The groups are shells around one centre, one inside the other: the same stretched ball of 6 dimensions in 7 sizes.
Known rows, each followed by its group:
[-26.9  37.1  13.1   3.7 -16.8  32.5  -1.9 -10.2  55.2   8.2]	K845
[-11.3  17.0 -15.2  -2.8 -15.3 -20.3 -16.8  -2.7  16.4  20.1]	K385
[-23.5 -35.8 -32.3 -32.1 -29.8  55.3  12.7 -27.8  38.3  16.1]	K845
[ -9.6  -1.0  -0.5   0.9 -20.5 -23.1   4.9  -1.9  11.6  22.3]	K388
[-42.9 -16.8 -35.7 -19.2 -29.4  62.9  -5.6 -20.7  47.5  16.3]	K61
[-27.3   2.1   2.3   2.0 -17.7  -5.8  -5.2  12.7  45.3   6.7]	K385
[  0.9 -15.7  -5.8 -11.5 -23.4 -22.7 -22.5   9.1   4.2   3.2]	K388
[-12.0   4.9  -1.1 -11.1 -14.8   2.5  10.4  -6.6  43.5  11.9]	K347
[ 13.4  30.5   6.0   3.3  -9.2 -63.4 -23.9  10.1  -1.6  13.2]	K959
[-12.3  31.7  16.8   1.9 -19.7  20.5  -4.2 -12.5  33.3   8.7]	K982
[-40.3 -24.2 -35.6 -19.5 -27.2  46.0  -2.3 -13.3  46.9  16.1]	K982
[-21.2   6.5 -13.6  -5.9 -10.4 -20.0  -4.6   8.5  45.9  13.4]	K982
[-29.5  -2.5  -4.3 -11.9 -21.4  37.8   5.6  -8.0  57.9   5.9]	K388
[ 11.3 -16.8  -8.6 -16.8 -15.2 -46.7  -4.2   7.0   6.8  10.9]	K385
[  7.2  15.6   6.4   6.3 -16.5 -55.2 -15.6   7.2  -9.2  18.3]	K61
[ -7.8 -30.3   1.1 -18.1 -29.7  23.2  18.0 -14.4  22.7  10.3]	K388
[ -1.0 -29.3 -14.7 -26.5 -20.3  -6.3  -1.7   0.5  26.8   3.6]	K61
[-17.3 -52.2 -10.1 -24.1 -30.2  22.0  14.6  -2.1  34.2   4.3]	K388
[-37.6 -17.5 -29.4  -8.9 -24.8  16.0 -10.5  -0.4  36.4  17.0]	K982
[ -8.1  -7.7  16.7   4.9 -17.5 -43.5  -1.5  23.5  23.3   4.6]	K982
[ -4.8  25.2 -12.0  -4.9 -14.5 -13.7 -12.0 -12.4  14.1  22.4]	K982
[ -9.1  21.7  39.1  18.0  -8.1 -54.1  15.9  25.1  42.1   7.4]	K845
[-23.9 -16.6  12.2  -0.1 -19.5  -9.8  16.2  14.1  47.6   6.4]	K347
[-22.7  -2.7 -21.0 -16.3 -18.1  16.2  -9.3  -4.5  44.8   9.3]	K982
[ -1.0 -22.6   1.0 -15.9 -22.1 -10.5   2.8   2.7  22.0   4.3]	K385
[-18.5  -4.9 -24.2  -8.6 -26.2   7.2 -21.5  -8.3   9.1  18.4]	K347
[-13.0  50.4  17.5  18.4 -11.7 -26.7 -15.8   4.9  24.2  15.7]	K61
[ -2.0 -11.5 -26.3 -25.3 -27.8  26.0  -9.4 -28.3   4.2  18.4]	K959
[  0.1  -8.0 -17.9 -15.8 -13.2 -31.4   9.9  -6.8  17.7  24.0]	K845
[-25.9  -4.9  13.8   9.8 -21.2 -17.0   3.6  16.9  35.0   9.6]	K959
[ -1.7  50.7  40.3  19.7  -8.7 -39.1  -3.9  12.4  30.1   6.7]	K959
[  8.2  25.5  22.0   2.1 -11.8 -34.9   4.1   0.2  18.4  11.9]	K385
[-29.8 -26.3 -39.0 -24.5 -22.7  26.5  -1.4 -10.7  42.8  16.5]	K347
[-18.9  -8.8   3.8   0.5 -24.7   0.4  14.4  -5.8  22.7  20.3]	K61
[-16.5  34.6  17.9  12.6 -14.0 -14.8  -3.1   3.5  33.9  13.5]	K385
[-36.8 -45.7 -29.6 -25.4 -38.2  69.0  -0.7 -18.4  36.9   9.2]	K61
[-15.0 -27.3 -43.3 -25.7 -29.5  18.9 -28.9 -11.9   6.1  13.8]	K959
[ -5.8  30.3  -8.7  -4.4 -12.3 -15.0 -20.4  -4.8  22.3  14.6]	K347
[-35.6  -9.2  -5.5  -1.7 -21.1  13.9  18.3  -2.8  50.1  19.2]	K61
[-14.0   7.7  37.0  13.5 -20.5 -16.1  11.8  13.3  33.5   4.6]	K388
[ -6.8 -32.5 -35.4 -24.9 -17.1 -26.5  -0.6   0.3  19.1  18.9]	K347
[-22.0 -28.7   4.2  -6.2 -35.2  31.5  12.2 -10.6  20.2  12.6]	K845
[-11.9 -14.9  -2.0 -15.8 -31.9  40.7   1.3 -20.0  19.9   8.9]	K959
[-27.0   2.9 -13.2 -10.4 -20.7  29.6   9.8 -17.4  44.7  19.5]	K959
[-28.2 -48.1 -19.9 -20.2 -28.3  20.9  15.6  -2.4  40.1  12.0]	K385
[-25.8 -71.3 -45.0 -31.9 -40.1  35.6 -11.7  -8.2  10.8  11.0]	K845
[ 14.7  -4.6 -20.7 -22.5 -20.7 -16.0 -11.3 -19.1  -9.5  19.8]	K388
[-26.2  15.3  -2.7   7.2 -11.5 -25.5   3.9   8.4  41.6  20.7]	K845
[-22.8  19.3   1.3   8.0 -17.2 -13.1 -14.4   7.5  30.0  13.4]	K347

New rows, each followed by its group:
[-27.9 -69.5 -26.4 -27.7 -33.0  25.5  12.5   0.7  36.3   7.2]	K388
[-13.0 -49.4 -36.1 -29.2 -33.0  22.1   0.4 -17.7   7.2  18.8]	K347
[-35.6 -43.7 -57.4 -28.2 -27.6  27.2  -8.6 -11.1  31.3  21.8]	K388
[  5.4 -13.0 -21.5 -19.4 -25.0 -10.8 -26.4  -7.5  -7.6  11.4]	K982
[ -3.8   5.4   1.6 -14.5 -20.5  16.5   1.0 -14.4  28.8   8.2]	K982
[-21.8  -2.5   1.3  -1.4 -26.5  19.4  11.2 -13.7  25.6  20.0]	K388
[ -8.1  15.0 -11.3 -13.6 -21.8  25.3  -8.0 -24.2  21.2  16.4]	K982
[-24.3  11.5   0.4   0.9 -16.8   2.7   9.3  -4.5  42.4  18.4]	K347
[ -1.3 -29.9 -13.5 -24.9 -19.7 -11.6  -1.4   3.2  26.2   3.7]	K388
[ -3.1   1.7 -22.9 -20.9 -11.2 -16.7 -11.2  -2.4  31.1  11.3]	K61
[  4.8  41.3   5.0   4.8  -9.7 -39.4 -12.0  -4.8   8.2  21.3]	K388
[-20.2 -43.1 -10.9 -11.4 -31.3   2.9   3.4   3.5  17.4  11.6]	K347
[ -9.4   3.6 -10.5   2.6 -16.2 -47.5 -21.5  14.5   6.8  16.6]	K388
[-33.8 -46.7 -31.6 -19.6 -34.1  32.6 -11.6  -1.5  27.8   9.1]	K959
[  2.2   4.4 -28.5 -14.7 -10.1 -44.2 -10.0  -3.8   8.9  25.1]	K845
[-23.8 -26.3  10.3  -7.5 -31.4  31.1   8.0   0.0  37.8   1.0]	K61
[-12.4   1.0   9.9 -10.9 -19.0  18.7  17.1 -10.0  46.3   7.7]	K388
[-10.3 -33.5 -37.1 -19.9 -20.9 -29.4 -14.4   6.0   8.8  17.7]	K385
[-15.4  24.5  24.7   8.1  -7.4 -29.4   6.5  18.6  55.8   3.3]	K61
[ 21.1  13.4   8.8  -0.5 -12.0 -72.5 -18.8  13.2 -10.8  11.1]	K388
[  1.4  21.1 -15.2 -11.8 -16.2  -8.8 -20.8 -13.4   9.4  16.7]	K347
[-25.3 -39.1 -15.1 -10.1 -16.4 -32.7  15.0  20.6  44.6  13.1]	K845
[-16.7  -0.2  -1.2 -10.4 -19.0  16.9  22.7 -16.7  41.8  18.9]	K845
[ -1.9   1.7   5.3 -10.0 -20.4  -2.8 -12.5   0.9  22.4   1.6]	K959
[-39.1 -44.4 -24.1 -12.9 -36.6  40.7   1.8  -7.7  28.4  15.6]	K61
[ -4.4   1.6  -6.4 -15.0 -19.8   8.5   5.6 -17.1  23.8  16.1]	K385
[-20.0 -20.1   1.0 -13.1 -24.2  21.0  11.4  -2.8  43.7   5.3]	K385
[-23.6 -38.8 -54.7 -34.3 -22.0  14.8 -15.7  -5.5  34.5  13.1]	K845
[ -9.7 -50.6 -18.7 -17.1 -28.4 -21.9 -10.6  13.7   6.9   6.8]	K388
[-19.6 -40.3 -18.9 -20.8 -23.9   2.7   1.0   6.7  36.6   5.4]	K385
[-10.3 -14.5  22.2  -5.0 -24.4   9.2  28.2  -5.2  35.0   8.7]	K845
[ -2.6   9.1  -2.0  -8.6 -29.2  24.7 -11.8 -24.7   0.1  16.0]	K61
[-22.2 -32.8 -25.8 -20.8 -37.7  50.3  -5.7 -24.1  11.3  16.4]	K388
[-16.6  -1.2 -14.1  -1.9 -20.5 -20.1 -19.8   6.8  14.6  15.0]	K385
[-13.2   5.3 -20.7  -7.1 -11.6 -34.0 -20.1  11.0  26.6  13.7]	K982
[ -0.4  37.8  24.4   7.9  -7.4 -37.7  -3.2  10.0  33.5   7.3]	K347
[ 15.2   6.7   5.2  -9.5 -13.1 -45.6 -13.2   7.3   6.9   6.2]	K982
[-24.8  25.6 -16.1  -2.7 -19.3  19.1 -22.6 -11.1  30.9  16.1]	K388
[  0.4 -46.8 -32.1 -30.9 -27.7  -3.0   2.5 -13.3   1.6  18.3]	K982
[-14.0  -2.5 -21.7  -7.5 -15.8 -24.9  -5.6   0.0  20.1  22.6]	K347
[-11.0  -7.6 -27.7 -26.3 -20.8  26.5  -0.8 -23.1  30.7  16.3]	K388
[  2.3 -16.9 -23.0 -20.4 -12.9 -38.6   1.1   0.9  17.6  17.8]	K982
[-19.1 -32.4  -5.1 -11.9 -17.5 -17.9  24.1   9.6  45.0  12.6]	K388
[ -2.4   4.4  -5.4  -6.3  -9.6 -47.7 -12.6  16.3  25.5   8.5]	K347
